The groups are shells around one centre, one inside the other: the same stretched ball of 7 dimensions in 7 sizes.
(in the rows, 128 means zero)
Known rows, each followed by its group:
[110 161 124 163 159 132 133 111 173 131 130]
q_279
[125 107 155  95 109 158 123 166 131 117 116]
q_795
[111 147 104  87 110 182  82 121 113 221 131]
q_279
[183 122 149 125 134 118 127 145  93 107 122]
q_401
[123  35 178  67 120 136 177 175 157  92 113]
q_906
[107 150 146 104 131 174 109 145 150 165 133]
q_401
[202 103 127 123 151 131 115 144  83 151 120]
q_802
[125 157 117 147 112  88 141  81 121  99 124]
q_795
[127 124 173 120 153 114 168 129 166  99 133]
q_802
[144 190  83 183 166 108 101  86 105 181 157]
q_279
[ 90 121 150 101 114 168 124 158 161 129 124]
q_855
[ 76 113  92 108  85 183  99 130 155 158  95]
q_830
[121 180  90 163 140 140  93 103 124 172 136]
q_855
[112 124 130 143 119  98 131 150 104  98 160]
q_795
[ 97  88 146 118 103 122 162 140 166  65 104]
q_401
[ 74 132 102 127  76 127 113 127 120 114 131]
q_830
[109 135 130 137 113 104 154  98 152  87 114]
q_855
[134 154 128 167 117 135 114 140 138  75 102]
q_279
[160 116 154 108 131 144 118 164 104 128 129]
q_795
[178 138 129 139 147 127 134 101 132 124  95]
q_795
[162 148 101 165 132  77 148  61 120 100 104]
q_802
[ 98 173 100 141 102 124  92 120  92 150 159]
q_830
[125 113 129 139 135  89 167 100 147  95 124]
q_401
[ 96 139 128 166 109 124 134 136 163  58 108]
q_830
[181  62 171 124 161  92 182 155 132  70 119]
q_830
[200 107 149 122 144  93 158 108 104  99 106]
q_795
[117  97 186  95 120 116 147 191 111  88 167]
q_906
[161 105 128 131 148 107 166  88 154 110  91]
q_830
[ 74 168 129 117  94 135 106 132 118 139 160]
q_906
[173  78 149 131 169  88 177 127 133 100 126]
q_906
[156  79 149 130 148 107 151 166 116  97 138]
q_855
[148 147 132 132 106 107 128 111 105  94 115]
q_802
[144 185 126 123 132 142  98 105 105 174 138]
q_802
[135 109  82 143 108 106 119 109  95 131 120]
q_830
[147 105 136  94 154 181 116 147 146 188 114]
q_906
[ 51 143 116 135  94 171 101 159 164 121 128]
q_401
[146 154 124 115 147 138 110 114 108 189 147]
q_855
[107  99 164  78 112 107 173 115 144 111 133]
q_279
[163  53 159 113 143 139 163 165 159  81  85]
q_279
[149 186 102 176 134 100 124  68 125 115 111]
q_401
[102 119 155 105 119 151 117 179 126 129 153]
q_855
[152 125  97 150 123 120 128  96 128 118  91]
q_855
[121 141 163 155 120 101 147 152 136  42 134]
q_906
[ 75 166 111 133 110 126 136  77 169 132 120]
q_802
[141 112 136 129 159 138 131 149 136 146 137]
q_855
[138 145 109 124 144  98 137  76 109 175 149]
q_830
[134  43 152 108 109 143 141 204 128  71 108]
q_906
[153  73 167  86 144 156 131 193 119 138 136]
q_401
[ 81 109  94 147  99 105 144 106 147  97 118]
q_906
[192 115 153  95 168 126 136 125 100 177 139]
q_802
[130 124 158 112 153 114 160 118 149 129 141]
q_795
[148 104 105 160 131  97 141 118 120  93 113]
q_401
[159 143 144 158 158  51 162 106  95  95 170]
q_279
[ 70 137  88 146  83 140 126  94 173 101  85]
q_906
[ 80 181  75 165 100 148  85 104 136 148 123]
q_795
[112 157 122 148 114 106 118 126 107 110 151]
q_855
[211  83 172  86 171 113 160 135 103 145 128]
q_830
[ 76 139 135 110 122 175  86 192 120 176 178]
q_279
[110  77 176  98 117 136 147 197 136  83 141]
q_795
[107 117 108 161 147 144 125 143 164 125 121]
q_279
[127 159  95 169 115  97 138  66 142  93  97]
q_802
[106 196  81 153 102 135 103  56 142 148  99]
q_802
[130 100 171  82 129 152 151 145 159 123 111]
q_401

New rows, each followed by its group:
[114  99 169 116 132 115 140 194 110  98 176]
q_802
[111 108  99 149 127 113 111 159  93 138 166]
q_279
[117 173 125 139 141 132  90 152  87 175 189]
q_279
[101 104 149 165 129  86 165 158 152  36 141]
q_279
[ 45 134 143 113 120 173 109 183 164 151 168]
q_906
[123  88 122 114 133 153 126 151 142 147 119]
q_855
[183  57 158  63 136 136 156 136 117 145 102]
q_906
[153  55 152  72 135 158 127 189 106 161 136]
q_906
[112  66 159 100 110 149 133 205 129  93 132]
q_401
[135 126 154  91 113 120 154  99 138 116 109]
q_802
[ 66 204  95 169 114 129  85 121 116 153 175]
q_906
[135 170 111 180 140 141  85 156 110 127 142]
q_279
[128 152 138 141 151 139 109 154 120 147 158]
q_855
[ 99 118 149 136 133 114 163 130 172  84 127]
q_401
[191 139 111 132 156  97 139  67 102 161 116]
q_401
[163 164 123 139 144  99 123  97  90 148 147]
q_855
[119 126 135 174 148 107 133 166 132  83 153]
q_830
[108  88 104 130 114 117 118 161  96 134 155]
q_279
[ 88 165  90 160 123 134  96 122 125 157 152]
q_855
[ 86 136 155 101  96 131 149 117 161  97 118]
q_830
[143 136 154 153 167  76 160 129 121 100 168]
q_830
[ 76 133 155 118 129 120 156 131 169 111 151]
q_802
[126 155  89 141 126 185  66 144 118 189 120]
q_906
[151  64 150 115 133  89 169 148 115  85 133]
q_401
[220 131 154 133 166  66 158  99  76 113 139]
q_906
[174  93 116 130 155 118 149 103 136 138  98]
q_830
[120 141 145 117 148 104 133 134 101 160 188]
q_906
[141 147 146 111 129 110 146  95 127 127 127]
q_855
[146 139 151 155 167 100 142 145 123 109 161]
q_401
[177 152 112 132 163 139 112  94 116 188 119]
q_401
[105  93 137 135 108 152 130 176 157  73 101]
q_802
[143 150  86 131 123 117 105  87  88 179 135]
q_401
[194 115 138 110 175 129 141 106 122 175 117]
q_830
[128 182 104 136 117 103 136  40 135 140 108]
q_830
[100 154 132 138 129  89 132 126 102 128 185]
q_906
[ 99 218 124 161 120 118 118  79 148 116 132]
q_279
[147 113 174 122 169  97 159 154 120 117 172]
q_802
[153 109 143 141 132  89 138 157  88  88 153]
q_401
[132 140 190 116 148 116 138 179 114 105 178]
q_279
[118 103 116 139 121 145 106 177 115 122 136]
q_795
[174 178 116 159 142 113 118  84 112 127 110]
q_401
[156 113 109 124 127 142  88 165  69 167 148]
q_279
[106  88 150 130 132 119 159 158 160  81 128]
q_795
[ 92 176  75 161 112 150  85 105 130 163 127]
q_855
[ 84  98 143  96  88 172 116 181 146 111 117]
q_802
[116 103 143  87 106 103 170  91 142 113 115]
q_279
[ 58 222  54 175  94 160  62  83 137 178 130]
q_279
[157 121 123 103 137 127 110 133  76 185 156]
q_830
[181 119 113 122 147 143 118 110 115 166 100]
q_795
[125 155 135 103 108 166 108 118 137 148 104]
q_830
[177 105 179 105 160 103 175 123 136 103 122]
q_401
[136  58 172  85 109 112 171 162 130  71 117]
q_802
[112 172 136 159 140 127 122 129 145 111 141]
q_795
[ 92 157 117 118 123 142 124  95 154 163 131]
q_855
[ 35 178 103 149  94 156  80 156 132 146 172]
q_279
[134  73 172  96 125 115 159 175 122  87 140]
q_855
[143  78 143 126 155 111 152 160 126 118 145]
q_401
[156  69 145  94 131 117 171 115 146 109  93]
q_802
[ 34 205  86 165  99 134 106  81 168 138 140]
q_279
[115  89 156 116  99  93 150 170 102  62 150]
q_279
[104 139  89 159 107 133 115 108 145 113 102]
q_855
[203 113 111 132 130 129 111 121  84 134  93]
q_906
[ 86 111 151 144 105 133 140 176 162  48 119]
q_830
